The groups are shells around one centre, one inside the other: the same stretched ball of 7 dimensions in 8 sizes.
Some rows, each with its group after it:
[ 75   6 -21  10 -19 -17  46 -38  39 -57  20 -43  -4  28 -24 -23   7 -58]	Q
[-19  11  -3  60   3   4 -13  -5 -57  24 -25  34  -4 -37  17 -20 -36  43]	R
[ 29  21   1 -30  -1 -29   1  26  33 -10  -3 -24  -8   6   4  49   2 -57]	J
[ 28  66 -29   4 -13   1  35 -16  40  -9   9  11  26  29 -19  -1  -7  12]	R
[ 37 -13  27 -18 -33 -49 -29  43   3 -16  -9 -38 -44 -37  45  72   2 -82]	F
[-39 -16  16  -1   1 -13 -38  25 -43  24 -29  12 -19 -34  27  30 -11   2]	Z
[ 45  31 -13  35 -10 -16   7   6 -18  -5 -16  10 -12 -19  10  -3 -26 -37]	Z
[-62   5 -36  39  35  23  38 -41  16  26 -27  24  49  39 -53 -70 -11  93]	F
[ -3   9   4  36 -26 -21  -8  15  -5  13 -23   4  -8 -29  25  15 -17  15]	J
[ -6  26 -28 -33   4   7  17 -14  10  -5  -8  16  16  35 -29  -9   9 -15]	U
[ 23 -35   2  39 -16 -18   9 -23 -12 -27  -5 -29 -19 -15   5 -22  -6 -17]	U
[ 24   8  -2  -9 -21 -31  -9  31   0  -1 -27  -4 -21 -16  17  30  -4 -65]	C
[ 35 -26   1  -1 -39 -30  11 -10  20 -37  -1 -40 -22  -1   6   5  15 -51]	W
[ -2 -63   2  -1  -8 -28  11 -12  25 -26 -16 -52 -15  10 -13 -12  19 -37]	Q
[  2  33  -7 -10 -20   2  -9  -2 -25  -1  -1  23  -4  -7  12  18  -6  -3]	C
[ -9  -8 -19  -5 -13   4  13 -29  -9 -15  -9   5   3  17 -19 -29  10  -3]	C
[ 11  21 -18 -29  -8  -6  28 -18  48 -22  11 -18  17  38 -25   7  16 -10]	U
[  1 -27 -21  32  -6   1  19 -38 -25 -16 -19   1  -3   6 -20 -59  -3  -7]	F
[-13  13 -11  -6  -4 -11  18  -2  43   1  -9 -11  18  21 -15   9   5  16]	Z
[  1  23 -27  38  19  24  23 -48 -34  -7   2  26  17  12 -25 -55 -22  36]	Q
[ 51  36  -4  37 -14 -28  -2  26 -13   3 -19   6 -19 -32  26  21 -32 -45]	R
[ 35  61 -24  50  20  -2  33 -10  20   5  -2  10  23   8 -15 -14 -36  21]	Z
[ 40  45 -21  35 -35 -10  26 -13  15 -13  -1   8   6   0   2  -9 -15   2]	F
[-13 -16 -10  -4 -15 -15  21 -14  43 -12 -10 -25  10  24 -18  -6  16   7]	U
[-22  22 -27  -6   6   8   5  -5 -21  15 -29  37  11  13 -19 -21  -6  -2]	Z
[ 30  33 -20  33 -28  -7  22 -15   5 -10  -6   9   4   0  -1 -15 -13   1]	U
[-22 -14  -1 -20 -28 -22 -32  36 -39  18 -49  23 -27 -26  23  22   3 -52]	J
[ 16  50 -12   9 -26  -9  -2  13  -9   9 -13  27  -1 -13  16  20 -16  -6]	Z
[-40 -62  14  -8  -7 -19 -31  10 -39   4 -34 -11 -28 -24  15   5   8 -24]	U
[ 82  16   4  -4 -38 -20  18 -27  20 -64  45 -46 -21   1  12  24   6 -53]	F
[-39  46 -23  43  28  16  14 -10  -7  38 -23  43  36   6 -18 -26 -32  80]	Z
[ 28 -18  -4  35 -32 -23   5  -8 -16 -19 -18 -12 -23 -20  12 -16  -7 -33]	U
[-47  -5  -2  -8  16  -4 -24  21 -34  31 -39  26  -3 -13   4   9 -10   1]	W
[  8  24  -5 -33 -18  -7  -6   5  -3 -10   0   6  -6   4   6  30   6 -30]	W
[-18 -32   3   3  10  -5  -4 -18 -17 -10  -6 -16  -8  -1  -6 -10   1   1]	W
[  6 -40   0 -27 -36 -41  11  12  54 -23 -21 -49 -14  14  -4  19  31 -58]	J
[ 39 -32  21  14 -29 -28 -15  -5 -24 -36   9 -38 -40 -34  32  21  -2 -47]	Q
[ 33  31  -7  -2   4 -11  23 -12  39 -22  20 -25  10  18 -11  18  -4  -7]	U
[-14 -25  -2 -11  26  -7  18 -22  33 -17   6 -38  11  27 -27  -4  10   7]	F
[-54   6 -17  25  41  13  15 -18   4  28 -22  17  33  18 -31 -31 -16  70]	C
[  9  21 -21  56  21   1  25 -21  -6   6 -14  11  15   2 -17 -38 -30  27]	W
[ 60  21   6  30 -25 -28  -8  14 -22 -16  -3  -8 -30 -37  33  26 -24 -52]	Z
[-16  13   2 -35 -33  -4 -31  14 -42   4 -14  27 -19 -18  25  34   6 -24]	J
[ 25 -46  14   4 -14 -43  -2  13  19 -24 -15 -53 -30 -14  12  20   7 -64]	R
[ 43  12 -28   6 -21 -23  36  -7  39 -23 -16 -17   1  23 -21 -18   5 -54]	R
[-35 -58   3 -33 -21 -29  -8  13  18  -4 -36 -28 -15   7  -4  10  29 -40]	Q
[-24 -16 -13  37  41   6  16 -28 -13   6 -16  -1  14   9 -28 -43 -18  33]	Q
[ 20  10 -28  -4 -11 -12  39 -19  46 -21  -8 -16  14  37 -32 -22  11 -24]	C
[ 45  -1   3   8 -38 -45  -9  37   2  -9 -30 -16 -34 -29  29  32  -6 -83]	J
[ -8  30 -31  42  10  11  25 -23  -8  13 -21  30  23  11 -23 -45 -22  36]	W
[-17  -4 -25 -23  -1  10   5 -23 -29  -7 -18  21   1  20 -24 -31   9 -23]	F
[-30   8 -15  51  35   4   8  -8 -19  29 -32  22  17  -5 -15 -34 -31  46]	C
[ 36   8  -8 -14 -25 -22  -4  12 -12 -17 -15  -2 -24  -9  11  16   1 -73]	C
[-59 -15 -18   8  22  25   4 -38 -35  11 -17  26  18  16 -28 -48  -2  53]	R
[ -3 -52  11 -26 -27 -35 -13  14   9 -19 -22 -38 -29  -7  10  22  22 -61]	C
[  7 -18  14 -16   1  -7 -24  -7 -43 -20   8 -12 -27 -19  17  21  -1 -32]	J
[-24  -1  -2 -59 -17 -10 -20  17  -7   1 -17   7 -10   7   3  35  20 -39]	R
[-47 -36 -17 -24  28  -5  14  -9  23   6 -32 -13  15  36 -41 -24  17  -6]	J
[ 33  56 -22  63  17   0  37 -19  21   2   3   6  25   6 -15 -21 -37  39]	Q
[-29   2 -22   6  13 -11  20   5  32  20 -37   3  22  23 -27 -16  -2  10]	W
[-38 -14   3  21   6   4  -8 -16 -23   9  -9   5   3 -11   3  -9  -9  48]	Q
[-46  50 -20 -17  23  18   7  -5  10  28  -8  35  37  26 -22   6  -7  58]	F
[ 52  14 -14  -9  -8 -10  31 -29  30 -44  22 -31   0  26 -19  -3   7 -41]	W
[  0 -10  12  16  14 -10 -24   6 -49   2 -11   1 -23 -32  20  13 -21 -16]	R

New rows. What belongs after each?
[  7 -11 -13 -26  -9 -16   7  -1   9 -15 -17 -12  -8  16 -13   0  13 -53]	W
[ -4 -39  -2   5  12  -8  10 -27  -2 -22  -3 -30  -6  10 -17 -22   5 -12]	Z
[ 17  -3  -8  19 -33 -21   4   1  -5  -9 -22  -3 -14 -12   9  -4  -4 -28]	W
[ 14 -19  -4  15   9 -29  16   6  30  -8 -20 -33  -5   5 -10  -1  -4 -32]	U
[-21 -59  29 -10 -26 -22 -49  13 -64  -7 -20 -12 -48 -47  40  27   6 -39]	F
[-55 -12  17  15  -3  -4 -51  26 -77  38 -38  37 -21 -52  38  22 -22  25]	F
[ 49 -10  -1 -20 -45 -32  -7  11  -9 -33 -11 -19 -37 -14  19  22  11 -96]	U
[-26 -40  -2 -17 -10   1   6 -35   0 -25   4 -22  -1  18 -16 -17  22   8]	J
[ -5 -43  -3  26  13 -17   6 -10  -8  -8 -24 -23 -11  -4 -10 -26  -5 -19]	Q
[-49  49 -21 -10  18  15 -16  17 -38  45 -36  65  18  -1  -4   5 -20  29]	R
[ -2  64 -21  13  33   9  13   1   3  21  -7  30  26  12 -16   3 -29  28]	Z
[ -8   6 -18 -14  -6  -4  32 -25  52 -17   5 -21  23  40 -30  -8  16  17]	R
[ 27 -12   1  53 -26 -19  -2  -8 -32 -12 -15  -6 -24 -34  22 -14 -20 -14]	R
[ 20 -33  18  -2 -16 -22 -20  -2 -30 -27   2 -29 -36 -27  24  21   1 -47]	Z
[-35   0 -14  -2  -3 -15   3  18  19  24 -42  10  11   8 -10   2   1   5]	W
[-31  45  -9 -11  15   7 -12  14 -16  29 -16  37  14  -1   1  23 -16  26]	Z
[  8  19 -19  31  20   7   8 -18 -37   3 -14  23   3  -3 -12 -32 -25   0]	Z
[-65 -35   1 -10   4  -8 -14   8  -6  22 -37   3   3   0  -5   0   8  21]	C
[ 18  14 -11  25  -5   8   8 -33 -33 -18   9   9  -4  -5  -2 -22 -14   7]	W
[-18  -1 -22  -2  29  16  20 -38  -6  -9  -1   4  18  30 -37 -37   0  18]	Z
[-63  15 -31  19  43  12  21  -7  13  41 -42  31  42  29 -42 -39 -14  62]	Z
[ 42  14   8  28 -35 -36  -9  25  -3  -6 -14 -12 -26 -37  36  34 -17 -41]	U
[ 45  36 -21  17  -2   8  16 -31 -30 -24  11  15  -3   3  -8 -23 -17 -23]	U
[-24 -35  -9 -18   7 -13  20 -15  40 -12 -13 -33  10  32 -30 -12  21  -5]	Z
[  3  13 -12  35   0  13   6 -34 -41  -8   2  19   1  -8  -3 -31 -19  27]	Z
[ 38  16 -23  44  16   8  29 -43 -21 -24   7   1   4   8 -21 -48 -23  -3]	R
[ 24 -16   1   8 -18 -40  -1  26  15  -6 -30 -25 -22 -15  12  19  -2 -62]	U
[ 21 -60   9 -36 -44 -30  -6 -10   1 -48  -2 -48 -38   0   7  12  35 -82]	R
[ 19  36 -34   5  10  -2  44 -21  45 -10  -4  -2  28  41 -40 -25  -3  -2]	W
[ 15  61 -14  16   6 -20   2  38  14  29 -30  24   8 -10   8  31 -29 -14]	J
[-65 -11  -2   4   5  -4 -14  12 -10  34 -37  18  10  -6   0   3  -4  43]	Z
[ 36  -2   1  -8 -45 -12 -17  -7 -50 -29   0   5 -37 -26  27  10   2 -61]	R
[ 38  66 -23  60   5  -5  21   0  -5  12 -13  28  12 -12   1 -12 -43  13]	Q
[-23  34  -6   4  -2 -10 -17  32 -14  34 -34  32   2 -17  15  27 -18   6]	W
[ 10  -7  -8  61 -11 -15   7  -6 -21   4 -28   4  -9 -24   8 -28 -25   4]	R
[-44  15 -23  -4  30  25  10 -29 -20  13 -11  31  26  25 -32 -32  -6  44]	Z
[ 53  24  11  28 -26 -36  -4  23   9 -12  -1 -21 -22 -32  34  42 -20 -36]	R
[ 73   0 -16  13 -34 -37  35  -6  46 -42  -4 -43 -15  11  -7  -4   6 -78]	J
[-17 -19 -20  13  10  10  21 -41  -9 -13  -8  -1  11  22 -31 -48   2  17]	C
[  2  32 -37  34  23  10  32 -23  -3   8 -22  27  24  22 -35 -50 -22  14]	U
[ 27  25   5 -23   2 -19  -9  18   4 -10   5 -12 -13  -6  12  47  -6 -45]	R
[-54  17  -2 -33  -8 -11 -29  41 -10  40 -42  33   2  -9  13  41   1   2]	J
[ 14  15 -24  30  -1  -3  18 -15 -13  -2 -21  14   3   3 -13 -32 -16 -11]	W
[ 11  63  -7  31  14  -1  -8  17 -27  25 -11  35   5 -23  17  21 -40  17]	U
[ 71   1  15  31 -40 -26  -7  -9 -26 -42  20 -29 -40 -39  39  22 -15 -49]	J
[-40  -3  -2  11  18  12  -4 -22 -23   9  -4  10  11   1  -8 -12  -9  51]	U
[ 16 -10   5 -20 -13 -21 -20  15 -29 -12 -14  -6 -30 -18  17  25   1 -65]	C
[ 34  27   3  16  -8  -7  -9  -4 -32 -13  10   4 -17 -24  21  19 -20 -17]	W
[-36  17 -25  24  20  19  31 -40  17   8  -3  13  38  32 -37 -41  -7  76]	R
[-32 -41   0  18   2  -4 -14 -11 -46   5 -30   6 -15 -17   1 -26  -5   1]	Z
[-47  -6  12  16  11  -6 -34  22 -46  35 -32  23  -9 -35  23  19 -21  29]	U
[ 56  13  -7  27 -17 -39  19  17  34 -15 -16 -29 -13  -8   7  14 -13 -56]	R
[ 23  49 -11  53  15  -9   7  10 -12  19 -17  21   6 -20   8   1 -43  12]	U
